There are 8 hidden switches. A switch that is on adds its own fixed numbers to the row, and there is some noise. The rows also spread widely along 12 directions, which tell nothing about the answers.
Some rows, each with its switches (1 for on, 0 for off) after it:
[-17  -6  16   3  -4  -2  -8 -12   8   7  -9  -4   2  -6  -2  18  -4 -16
  -9   0   5 -12 -18  -1  -5 -12 -10  -2  14 -15  -1  -2   0   1]
1 1 0 0 1 1 0 0
[ -6 -30   6   4   8   7   4   3  -3   4  -6 -11   8  17  18  18  -1 -12
   1 -11  -6   6 -13  -8  -2   2  -4 -18  23  -9  -6   3  -3 -11]
1 1 0 0 1 0 1 0
[ 20 -23   1   1  16  -8   0  -7 -16 -14  -5 -23  -5   2  -7   4   4  -8
   0  -6  -4   9 -19  -6  -1   2  -3   8  -4  -7  12  19  -8  15]
1 0 0 0 1 1 0 1
[ 24  18   9 -12   8  -4   1  15 -12   2  11 -15  22 -12  -9  -4  16  14
   0 -12   1  -4  -5  -4 -16  -7   8 -24  -2   8  12   0   9   3]
0 1 0 1 1 0 1 0
[-13  16  13  -2  -1 -12  18   5   8  11 -24  10   6 -20 -20  -2   0   1
 -11  -8  17   4  -2  14  15 -14 -13   0   1  -3   2  -6  -5 -10]
0 0 0 1 1 0 0 0
[  9  -3   3   7  -2   1   9  21   4  -4 -19   5  12 -16  -2  -8  11   5
  -5  -7  15   8  18  -6  17   3 -11 -15  -4  24   1  10  10  -1]
0 0 1 1 0 0 1 0
[ 16 -17   7   3  11   6 -12   9  -5 -10  10 -23  21   1  -3  13  10   2
   2  -2  -1   3 -12  -3  -2  -7  -6 -18  17  14   6  15   6   4]
1 1 1 0 1 0 0 0
[ 13 -28   3   1  -9   6 -17  -2   2  -3  -6 -29  10 -10   0   7   5   3
  -7  10  -3   1 -20 -16 -11  -5  -8  -6  -2 -15   0  13  -5  24]
1 0 0 1 1 0 0 0
[-17   4  18   1   8 -19  28 -10  -7  11 -12  19  -2   9   6  15 -10 -15
   2  -7  12   0 -12   0 -12  -2   4  -4   6 -19   6 -18 -10 -19]
1 0 0 0 1 1 1 0
[  8  13  12 -12   8 -16   8   7 -16  -3   6   6  17   6  12  23   2  -5
   1  15   7 -11 -15   3 -16   3   5  -1  14 -20  14  -7   9   4]
1 1 1 0 1 0 0 0
[  1 -16  21  -6   4 -11  14 -23  -3  -7  -1  12   6   7  -4  17 -16  15
   8   6  10   8 -10  -5  -7  -6   5  12  -1 -11   4 -16 -11 -10]
0 0 1 1 1 1 0 0
[ 11  12   4   3   2   0  -5  -2   7   0 -17   7 -13 -12  -7   9 -10  -2
  -3  -5  14 -15  12 -12 -11 -15 -10   4 -23   6  15  10  10  12]
1 0 0 0 1 1 1 1
[ -1  -3   7  -2  12  -3   2  -4  -7  10  13  -9   1  18  14  14   6 -17
   1 -21 -11 -11 -13  -3 -22  -1  14 -20  23 -19  -1  -1   1  -8]
0 1 0 0 0 0 0 0
[  8  -5   6 -14  -7  27  -9  17 -12  -2  -9 -12   5 -13   5  -9  17 -15
 -14 -18  -7  -4  18 -18   6  -9 -14 -18  -6  19   4   1  17  -2]
0 1 1 0 0 1 1 0
[ 24 -22  -5  -7  16   9   3   1  -9 -12 -10  -9  -7  18   8  15  -7  -1
   5 -18  -8   6   8 -10  -5  -1   1   2  -6  -4   2  19   0   2]
1 0 1 1 1 1 0 1
[-12   0  19  -7  -5  -1  -3  -6   0   5  -1 -13  10 -12 -11   1  14 -15
 -11 -15  -3  -6 -15   7   7  -7  -4 -11  18  -9  -4  -5  -2  -8]
0 0 1 0 0 1 0 0
[-13  -5  15  -1 -23   3  14   5  16  21 -28 -11  12 -20  -2  -9   2  -6
 -14 -12   6   5  -6  -1   2  -3  -7 -18  -2 -13 -12  -3  -7  -4]
1 0 0 0 1 1 0 0
[ 18  -5  -4  -9   9  -3  -3  17 -17  -3   1 -23   8  -2  -1  -3  21 -10
  -8 -11 -12   1 -15  -3  -4   3   0 -14   7 -12   5  11   1  11]
0 0 0 1 0 0 1 0
[  8   7   8  -7   1 -12  -2 -13   4  13  -2 -20   4  -6 -18   5  -1   1
  -1 -23  -4 -12 -16  12 -14  -2   8  -1   7 -24  -3  13  -2   4]
1 0 0 0 1 1 0 0
[-11   9  12  -1   1 -11  11   3  -7   6 -14  -4   0 -12  -3   0  15 -29
 -15 -13   4  -3 -14   5   7  -4  -7 -11  11 -10   4  -1  -6  -1]
1 0 0 0 0 1 0 1
[ 14   2  -1   2  24 -12  15  12  -4  -3  -9  -2  -7  17  -1  17 -15  -8
   6   3   5   7 -19   3 -25 -10   4   3  -6 -13  17  10 -10   6]
1 1 0 0 1 1 0 0
[ 15  21   7  -9   1   7  -5  10  12  -2 -19   7  -2 -14 -13  14 -14  10
  -8   1  16  -8  10  -2  -7 -28 -15   5 -21   9  14   7   8  11]
1 1 0 1 1 1 0 1
[ 20  11   0  -3  26 -24  11   0 -29  -7   7  -1   1   6   3  10  15 -12
   2 -14   1  -8  -9   0 -10   9  12  -1   7 -12  15  11   5   9]
1 0 0 1 1 0 0 1
[ 11  23   8  -6   5   0  17  13  -4  17   1   0   8   1   8   4   2   4
   3 -23   5 -11  12  -6 -29  -9  17 -29  -7  -1   4  -2   8  -9]
1 1 1 1 1 0 0 0
[  9 -12  -4   7   2   2   8   6  12  13 -17 -14   0   2   0   2  -3   3
  -1 -28  -1   3   3   3  -6   3   4 -13   5  -5 -14  25  -1   0]
1 1 0 1 0 0 0 0

New rows, each followed by its switches (1 for on, 0 for off):
[ -9   4   9  -5 -10  -2  -6   8   8  12  -7 -17  13 -14  -3   4  12  -9
 -15   0  -2  -6 -21   0  -5 -10  -6 -19  12 -21  -5  -4  -3   7]
0 0 0 1 1 0 0 0
[  8  10  -1  12  27 -13  16  -3   9   1 -11  17 -19  11 -19  11 -17   5
   9 -22  14   4   9  10  -8 -17   2   7  -8   9   9  14  -7 -10]
0 0 0 1 0 0 0 0
[ -4  14   4   7  11   8   4  11   4   8 -11   5 -17  -2  -6   1  -5 -15
  -6 -16   7  -4   6 -12 -18 -28  -4 -17 -17  13  12  -2  -3  -5]
0 1 0 1 0 1 1 0
[  3 -24   7  11  -6   1  -1   3   3   3 -20 -31   9 -24 -16 -13   8   1
  -9  -2   8  13 -19  -3   8  -6 -14  -8  -4   6   2  18  -9  13]
1 1 0 0 1 0 0 0
[  2   2  -3  15   3 -11  19  17   6  12 -23  -1   1  -5   8  -3   6 -14
  -5 -15   9   1   4  -1  -2  11   1 -16   2  -4  -3  18   4   4]
1 0 0 0 1 0 0 0
[-15  15  11  16   9 -19  25 -10   1  16 -20  19 -21  -1   3   6 -14 -18
   1 -16  20 -13   5  -1 -17  -4   9   1 -10  -9   7   2  -2  -9]
1 1 1 0 1 1 0 0
[  1 -10 -11   9  17   1  -3  17  -1  -3 -19  -6  -5   1   1   4   9 -17
 -10 -23  -1   1  10   3  22   7 -13   0  16   9  -6  29  14   2]
0 1 0 1 1 0 0 0
[ 11 -10   0  -4   0   1  -2  10  -3  -9 -17   6  13  -6   7  12   6  -6
  -8   4   8  -1   9  -4  15  10 -17   6  10   2   3  13  18  10]
1 0 0 0 1 0 0 0
[-22  -9  20  11 -11   1  16 -14  11  24 -11   6   6  -1  16   4  -1 -12
  -1 -29   5  -8   7 -13  -9   5   7 -30  12  -5 -16 -11   3 -22]
1 0 0 0 1 1 1 0
[ -3 -20   0  16 -11   2   4   9  16   2 -28   2  -7  -7  20  -2  -1 -13
 -10   7   9   4   6 -27  -5   8  -7 -10 -14  -4  -7   8   2  17]
0 0 0 1 1 1 0 0
[ 13   2  16  -4   4   2  15  -4 -11   6  -1 -10   7 -11 -10  -6   6  11
   1 -18   6   8   0 -11 -14 -20   4 -21 -18   9  13  -6 -11  -5]
1 0 0 1 1 0 0 1
[  9 -12  13  -8  22  -9   3 -13 -15 -13  15  -2   6  21   3  22   3  -7
   9 -17  -8  -1 -13   3   1   4   7  -2  27  -7   4  -1   1 -14]
0 0 1 0 0 1 1 1
[  3  15   5  11  12 -18  13  26   2  -8  -7  18   8   3  16  13   6 -17
   0  15  19  -3  -2  -7  -5   9   0 -15   6   7  13   0  12   7]
0 0 1 0 1 1 1 0
[  0   2   6  -9  16  -7  -5  -3 -19   1   9   3   6  11   9  24   8 -17
  -3 -12  -5 -18  -9   0  -7  -1   1  -5  26 -16   4  -1  10  -5]
1 1 0 1 0 0 1 0
[  1 -26  18   0  -4   9  24  -7  -3   4  -5   1  11   2   7  -5   1   6
   3 -13   3  22   4 -15  -3  -4   2 -18  -3   9   0 -16 -12 -20]
0 0 0 0 0 0 0 0
[ -4 -15  23  -2 -13  -2   6 -21 -14   7  -5 -13  19 -29 -16 -13  18   6
  -8 -17   6   5  -5  -8  11  -5  -5 -10   0   5  -1  -9  -6  -6]
1 0 0 1 1 0 0 0
[  2 -24   3   2  25   4  -6   6 -16 -14   2  -4   8  19   8  24   5 -18
   0  -9  -5   6 -11  -7   9  -2 -11  -7  25   8   2   7   5  -7]
1 1 0 1 1 1 1 0
[ 17 -12   4  -5   4   0  12  -7  -2   6  -4  -8   7  13  12   8  -6   6
   9 -31  -5  -5  12  -3 -12  18  17  -6   7  -8 -11  17  12  -8]
1 1 1 0 1 1 0 0
[ 15  -1  -1 -26  11   2   4   2 -16  -4 -15  -3  -4   3 -11   9  -8   5
  -5  -9  -3  -1   2   9   4  -9  -8  25  -5 -18   9   7   3  -1]
0 1 1 1 1 0 0 0
[ 17 -14   1   7   8   9   1  20  -5  -6   4 -15  12   6  12   6  14  -7
   1  -2  -1   9  -5 -18 -16  -7   2 -34   1  11   6   8  -3   7]
1 0 1 1 0 0 0 0
[ 20   3  -3  10   5 -16  20   4  -4   8 -17  -6  -8  -5   4 -10  -1   2
   4 -22   9  -3  10  -8 -20  16  20  -5 -20  -5  -1  25   4  11]
1 1 1 1 1 1 0 0
[  5 -11   9  -3  12 -10  -9  -1   6 -19   0   8  16   8  -3  30  -5   3
   0  10   7  -1 -10  10  15   3 -10  14  29   0  -3   8  10   1]
0 1 1 1 0 1 0 0
[ 15  -7  -5  -5  10 -18  11  -2 -24   5  -5 -15  -1   3   7   0  13 -13
  -3 -19  -8  -5 -10  -3 -12  19  14   0   5 -30   0  16   1  11]
1 0 0 1 1 0 0 0
[ 18  11   6 -17   3  -6   9   7 -26   7  -6 -21  12 -20 -14 -15  19  -2
  -8 -23  -2  -2  -2   6   0   2   1  -3  -3  -5  10   9   7   3]
1 1 0 0 1 0 0 0
[ 15  -8   1  -5  -1  14  -4   3   4  -2  -8  13   6   9  17  20  -3  -2
  -1 -11   2 -10  25 -12  -4   4  -6  -4   7   3  -2   9  22  -1]
1 0 0 0 0 0 0 0
[  0  19  16   1  -8 -11  13  -5 -10   8 -14  14   4 -28  -3  -6   5  -1
  -6  -3  25 -15  17  -7  -3  -1  -2   1 -15   7  13  -3  15   3]
1 1 1 0 1 0 0 0
[  8  10  11 -12  -4  10   7  -1   4  11 -13   3  10 -14 -18   1  -3  15
  -5 -29   8  -2  19   7   5 -17  -8  -5  -2  13  -2   3   7 -15]
1 1 0 1 0 0 0 0
[-11  -1  23   2 -22   3  10  -7  14  24  -4 -12  18 -21  -1 -11  10  11
  -6 -23   5  -4   1  -5  -7  -5   9 -33   5  -1 -16  -8  -1 -13]
0 1 1 1 0 0 0 0
[ 12  30   4  -8  13  -1   2  17   1   0   2  20   8   2   3  17   3   0
  -1  -8  10 -14  19  -3 -11 -12   0 -12   2   9  12  -2  20  -2]
0 0 0 1 1 0 0 0
[ 16 -13   4   5   7 -14   0  16  10 -16  -7  -4  17   2   0  17  -5  10
   2  26  11  14 -25  -4  -4   3  -7  -3   5  -4   6   6  -4  18]
0 0 0 1 1 1 1 0
[ 10   0  10  -4   5 -14  23  -2  -8   6 -11 -14   5  -6 -10  -8   8  -5
  -2 -25   0  10 -14  10   0   5   7  -8   3 -11   0   7 -12  -5]
1 0 0 0 0 1 0 1
[ 11  -5   0 -14   5 -12   9   7 -10  -6 -15  -8  -2   2   6   6   3 -11
 -10  -1  -5   2 -19   4   0   9   1  11   5 -29   0   9  -4  13]
0 1 0 1 0 1 0 1
[ 27 -15   1  -8  11   3   8 -11 -25  -2   8  -2   2  15  16   6   8  -3
   7 -31 -10  -5  18 -15 -14  16  15  -5   4  -4   3  10  14  -4]
1 0 0 0 0 0 0 0
[  4   0  10 -13  -2  21 -12  21   2  -1  -2  -5  22  -2   3  19   7  -6
 -10   2  -1  -3  -4  -3   1 -20 -21 -22  17   9   7  -6  11  -4]
1 1 0 0 0 0 1 0
[  2  -4  10  17  19  -3   9 -21  -7   3  -5   8 -12  -4 -18   0  -3  -1
   7 -33  14   0  18  -6   0 -15  -3  -1  -9  27  12  10   1 -14]
1 0 0 0 1 0 0 0
[ 16 -10  -4  -8   4  12  -1   9   3  -8 -22   7   3   2   0  14  -7   1
  -5 -13   2   3  21  -4  12   0 -15   9  -2   8  -3  17  15   2]
1 0 0 1 1 1 0 0
[ -4  12  19 -20  -1 -11  17  -4 -12   3 -17   8  15 -23 -28  -3   2  12
  -9  -9  13   7  -3  15  22 -13 -15  12  -1  -2   9 -16  -3 -15]
0 0 0 1 1 0 1 0
[  2  -2  14   8  13  -6  28  -6 -14  -2  -5  25  -5   3  11  -1   0  -6
   4 -13  15  10  20 -23  -8   0   7  -9 -16  19  10 -14  -1 -14]
0 0 0 1 1 1 0 0
[ 22 -10  -6  -8  14  13   1   7 -16  -6 -11 -12 -13   6   5   3   3 -12
  -4 -24  -9   2  10 -17 -10  -9  -3  -4 -18   1   9  15   1   7]
1 0 0 1 1 1 0 1
[-11  -1  19  14 -13  -1  17  -6  26  24  -6   4   9  -2  11   3  -6   8
   3 -14  12  -2   3 -11 -21  -4  11 -33   2  -4 -11  -9  -3 -12]
0 0 0 0 1 0 0 0
[-25  -3  10  22  10 -21  10 -16   6  16 -15  -5 -12  -6  -6   8   1 -18
  -6 -22  10  -8 -18   8   4  -5  -1  -8  17 -12  -7  11 -10  -5]
1 1 0 1 1 0 0 1
[ 13   9  10 -25   5 -11  16 -10 -30  -6 -17  10  -3 -16 -27  -1  -2   6
  -7  -5  11   2   3  11  10 -12 -10  33 -19 -11  22  -6  -6  -2]
1 0 1 1 0 0 0 0
[ -4 -14  11   0 -14  -6  12 -27 -14  12 -18  10  -7 -14  10  -4   2  -4
  -6 -15   9 -11  17 -21  -5  12   4   8 -12 -16  -3  -4   7   2]
1 0 0 1 1 0 0 0
[  1  11  17   5  11 -20  19  -8 -23  -1   3   4  -5 -12   2 -10  17 -14
  -4 -10  11  -1  -5 -18 -12  -3  11 -13 -13   2  17 -12  -6   3]
0 0 0 1 1 1 0 1
[ 15  13   8  -7   6 -18   2   1  -4  -2  -5   2  12 -10 -16  12  -3   9
   1   8  14  -7 -13   8  -7  -5  -5   9   0 -11  16   4   5   9]
1 0 0 0 1 0 1 0
[  6 -22   3  17  -7   4  10  16  18   2 -15  -2   9   2  21   3  -2   1
   0  10  10  13   0 -20 -11   5  -2 -23  -3   4  -3   6   0   9]
0 0 0 0 1 0 0 0
[ -1  10   6   2   5 -25  24  12   4   1 -21  10   6  -6  -8   3   0  -4
  -4   3  17   6 -10  20  12   8  -3   6  11 -12   4   5  -4  -2]
0 0 1 0 0 0 0 0
[ 10   8   3 -23  -3  -7   5   9   2   8 -18 -12  10   0  -3  15  -9  -1
  -6  -5  -4 -10 -14  18  -6   6   1  11  10 -37  -4  11   5   5]
1 1 1 0 1 1 0 0
[ 14  19   4 -11  21  -5   1   1 -11  -3  -1   2  -1   0 -21  12  -1  -8
   0 -23   2  -7   4  12  -1 -13  -5   7   2   5  15  10   8  -5]
1 0 0 0 1 1 0 0
[ 23  12   9  -6  12 -12  10  20 -20 -13   7  -2  14  -7  -2   0  13   2
  -2  22  11  10 -17 -13 -21 -14   1 -12 -17   3  30 -11  -6  16]
0 0 0 1 1 0 0 0
[  6 -16  15   9   5 -19  11 -24 -15  -9  -1  16  -2  -1   6  13  -4  -3
   5  15  18  -2  -8 -15 -13   5   3  15  -5  -9  17  -6  -3   9]
1 0 0 0 0 0 0 0
[-10 -11  21  -6 -19   2  21   1  -5  12 -13   5  27 -13  15  -1  12   0
  -9  -3   8   9   1 -12   5   4  -3 -24   8  -6  -8 -21  -1 -12]
1 0 0 1 1 0 0 0
[ -1   3   4   7   9   5   1   0   4   3  -6   9 -18   6   3  11  -8 -10
  -1  -6   7  -8   7 -14 -21 -24   0 -10 -15   0  11  -1  -4  -1]
0 0 1 1 0 0 0 0
[  6  -3   4  13   8  -7  20 -16   5  22 -10  -4 -14   6  -5  -1 -14   7
  12 -39   5  -5   7  -6 -29  -4  18 -14 -13  -7  -1  12  -8 -12]
1 0 0 0 1 0 1 0
[-11 -25  14  10 -14  -3   9 -13  -3   8 -15  -3   4  -8  25   5   3  -4
  -4  -5   8  -7   0 -23  -1  12   2 -15   3 -11 -10  -1   2   1]
1 1 1 1 1 0 1 1
[ -6 -11  21   0 -17  -4  18  -5  -3   0 -20  13  16 -22   2  -5   8  -2
 -12   3  17  11   3 -11  13   3 -10  -4  -4   5  -1 -15  -3  -3]
1 0 0 1 0 1 0 0
[  3  -5  12   4  17  -7   7  -6 -11   2   8 -12   0   7  -2   2   3  -6
   7 -23  -2  -2  -9  -6 -14  -2  12 -15   5   2   5   3  -1 -11]
0 1 1 0 1 1 1 0
[  0  -3   1   3  13  -8  25  12   1  13  -6  -1  -2  22  18  10  -3 -11
   3 -14  -4   7 -11  -4 -23   0  15 -24   7 -23  -3  -3 -12  -9]
0 0 0 1 1 0 0 0
[  9  11   8  -1  19   4 -10   8  -5  -2  16  -8   3   6  -3  16   4  -4
   0  -1   0  -8 -12 -10 -27 -28   1 -21   0   6  18  -2   1   5]
0 1 0 1 1 0 0 0
[  2 -11   0   4  16  -4  10   2   2  -2 -17   3 -10  10  -7  11 -12  -6
   1  -4   5   9  -6   3   1 -10 -10  10  -1  -6   8   8  -8  -3]
0 0 0 0 1 0 0 0
[-10 -12  18 -14  -6  -4  22 -13 -13   6 -20   1  -5  -8  -3  -4  -8  -2
  -8  -2   4  11 -12  -7  -5 -10  -2  11 -15 -23   4 -20 -18  -8]
0 1 0 1 1 1 0 0
[ 13   9   5   4  15 -14  16  -5   1   9 -10   5 -11   7  -7   9 -21   7
  11 -16  11  -5   0   0 -28  -6  12   3 -15  -7  11  11  -2  -2]
1 1 0 0 1 1 1 0
[  5   5  11   2   2   1   1  -5  -1   0  -7  17  -2  -6  -1  14  -7   3
  -2   3  17  -8   9 -12 -12 -17  -7   2 -10   8  13  -3   6   3]
1 1 0 1 0 0 0 0
[  8 -12   7  -1  -6   9 -16  10   9   1  -5 -29  19 -13  -6   5   9   1
 -10  -5  -3   0 -16  -4  -2  -7  -9 -18   9   1  -6  14   3  13]
1 1 0 1 1 1 0 0
[  0   8   1  -3  24   0   2  15   8   0   2   5   2  25   5  27  -4 -19
   0 -17  -6  -4  -5   9  -5  -7  -2 -14  27  -6   0   5   7 -12]
0 0 0 0 1 1 0 0
[ 13  -3   4   8  14 -13  -1   5   6  -9   7  -1  10   8   5  19   7   0
   2   0   5  -1 -13   0  -3   2   3 -13  20  -1   2  11   3   9]
0 0 0 1 0 0 0 1
[  4   9   1 -21   9  -9  14   4 -13   8 -21  -1   1   0  -5  11  -3  -2
  -7 -24  -2  -6  -1  17  10   2  -5  10  11 -24  -1   8   5  -8]
1 1 0 1 1 0 1 1
